There are 3 ways to turn a row about zero (a turn may also mirror it). The second row of each pair is the first, turned, with some noise. The first 30 pairs use one turn. New pairs use 3 turns, one after the other, and a turn may come again.
In the rows, 128 means zero.
Some pairs, each with its turns in order after it:
[120 118 137 141 127 138 157  77 106]
[133 117 101 145 175 113 137 139 105] => nal

[107 159  85  96 164 130 156 174 149]
[135 116  72 169 151 148 175 108 110] => fube

[117  80 129 172 141 100 174 118  86]
[ 95  90 159 178  90 137 102 145 154] => fube

[ 86 155 157 113 153 126  83 106  86]
[138 155  85 113 106  91 130 164 177] => fube

[175 120 170 129 164 131 170 110 152]
[ 85 161 120  75 108 135  89 141 136] => Nulid

[148 177 134 152 145 159 102 141  85]
[174 137 136 140 129  82 155 176 124] => fube

[155  89 114 116 135 120 111 145 177]
[ 97 123 187 150 110 133 109 131 139] => nal

[145 122 146 178 139 175 142 161 122]
[183 144 153 139 135 125 158 166 150] => nal

[117  91 141 122 151 169 120 110 142]
[157 165 100 109 116 138 117 129 100] => Nulid

[167 178 180 152  81 120 123 167 106]
[ 56 115 156 126 136  90 180 160 119] => Nulid

[ 90 103 174 105 123 140 123 134  83]
[126 155 141 162  98 161 154 145  86] => Nulid

[145 116  76 145 153 133  85  80 141]
[175 152 148 125  75 130 138  81 134] => fube

[120 167  76 113  82 151  79 119 174]
[174  89 100 149 138  46 130 119 130] => Nulid

[115 108  98 154 136 106 177 172 144]
[104 104 133 197 147 156 125 107 117] => fube

[143 119  98 119 167  79 140 160  97]
[145  69  99 173 119 107 118 109 134] => fube

[ 83  80  84 109  87 103 135  84 153]
[ 81 101  99 180 159 136  77 101 146] => nal

[160  79 159 151  93 103 122 169  78]
[ 99 164 140  94 153  98 145 169 189] => nal

[152 176 120 101 114 112 159  85 114]
[105 117  80 130 110 100 160 118  82] => nal

[ 94 110 131 106 140  77 179 148  78]
[ 77  66  94 162 122 123 119 137 163] => fube

[136  76 137 137 156 106 159 165 142]
[112 169 133 125 169 171  97 147 143] => Nulid

[148 126  98 107  91 161  88  77 120]
[114  96  95 146 104 105  82 172 108] => nal

[179 110 138  86 112 159  83 121 145]
[180 123 137  58 146 138 117 114 119] => fube

[133 168 123  95 135 150 140  90 133]
[142  95 105 132 109 111 131 113  79] => nal

[137  86 155 135 153 109  78 120  80]
[165 112 132 120 103 106  74 144 180] => fube

[115  79 176  81 176 128 168 158 146]
[118 180 133 136 116 178  69 179 107] => Nulid

[174 113 110 179 115 139 180 102 129]
[123 159 143  69 135 122 145 104 184] => Nulid

[134 118 172 112  89 170 108  97 179]
[125 176  85 130 100  66 127 139 108] => Nulid

[140 114 108 126 161 172 178 176  89]
[184 185 149 145 132  76 138 118 134] => nal

[ 93 153 169 108  94 118 175 153 151]
[103 140 130 169  98 119 132 191 161] => Nulid

[ 86  81  88 101  76 168 131 165 105]
[146 135 106 156 128  86  69 113 199] => nal

New pairs. What belongs after each?
[ 87 150 152 129 137 113 139 143 116]
[120 110 150 141 111  97 111 134 160] => nal nal fube

[173 122 150 140 118 179 126 129 162]
[175 148 116 136 127 131  88 148 169] => nal fube fube

[104 113 137 146 128 132 160  86 131]
[103  96 133  95 119 140 145 143 110] => nal nal Nulid

[112  94 174  96 138 179 157 162 164]
[158 134 156  88 196 117 129  82 141] => nal nal nal

[155  94 121 131  95 120  90  88 120]
[123  98 118 170 132 131 172  97 144] => fube Nulid Nulid

[124 152 130 139  88 137 136 128 143]
[100 155 132 134 108 149 143 144 121] => Nulid nal fube

[126 101  94 148  98  82  82 122 170]
[156  86 137 140 137 157 149 141 200] => fube nal fube

[146 138 160 171 158  84 133 150 144]
[120 106 139 118 118 134 113 194  87] => Nulid nal nal

[ 77 170 133 130 147  94  85 125  94]
[152 105 123 137  92 100 179 120  73] => Nulid Nulid nal

[145 152 150 144 157  90 135 115 172]
[108 118 141 108 176 119 159 151  97] => nal Nulid fube

[140 100  81  76  96 175 176  95  80]
[112 133 124 148  61 135  34 114 114] => fube nal fube

[114 175 116  78 113 110  98 176 177]
[135  93  85 117 103 108 128 206  97] => Nulid nal Nulid

[ 99 177 130  78  76 108 136  83  78]
[119 129  61 100 192  88 170 135 125] => fube Nulid Nulid

[150 125 163  83 147 106 117  90 155]
[ 90 129  97 118 108 163  81 133 151] => fube nal nal

[139  80 143 157 111 123 104 165  85]
[120 111 141  90 190 164 150 134 138] => Nulid Nulid fube

[179 177  92 131 119 113 175  96 106]
[106 149 143 116 131 199  93 144  77] => nal Nulid fube

[ 82 121 146 109 165 157 118 173 149]
[114  85 117 136 161 135  87 141 175] => nal nal fube

[ 86  96 121 127 119 149 138  79  98]
[106  91 137 140 184 117 127 143 159] => fube Nulid Nulid

[ 82 149 129 106 141 106 173  81  83]
[101 118  91  74 179 110 120 150 168] => fube Nulid Nulid

[167 160 100 166 131 154  78  94 142]
[121 147 118 122 166 117 121  81  60] => nal nal fube

[156 157 131 132 168 139 111 128  96]
[147 122  94 102 121 118 158 165 132] => Nulid Nulid nal

[178 133 152 153 150  93 107 152 106]
[142 100 120 168 116 124 125 190 108] => fube nal Nulid

[ 92  80 167 136  90 175  83 115 125]
[ 87 129 118  86 143 197  80 134 113] => Nulid Nulid fube

[102 162 177 126 135  85 167 139 173]
[112  76  96 126  55 117 142 140 140] => nal Nulid nal

[111 139 120 154 170 110 126 146 136]
[ 76 124 117 122 118 137 152 127 139] => fube fube Nulid

[114  88 150 130 153 104  85  84 146]
[104  95 145 129  72 121  80 118 135] => fube fube Nulid

[172  82 165 134 130 165 154 116 171]
[134 171  93 156 153 142 188 165 143] => nal Nulid fube

[130 151  89 103 178 115  82 100 164]
[107 102 185 113 100 130 164  75 139] => nal fube nal

[ 96  96  92 179 129 119 163 173  93]
[179 117 113  78  99 168 148 174 147] => fube fube nal

[180 119 172 154 107 154 149 138 125]
[132 120 160 125 108 170 176 157 102] => fube Nulid Nulid

[116 148 101 178  98  87 101 159 138]
[ 98 136  70 110 108 167 133 140 164] => fube fube nal

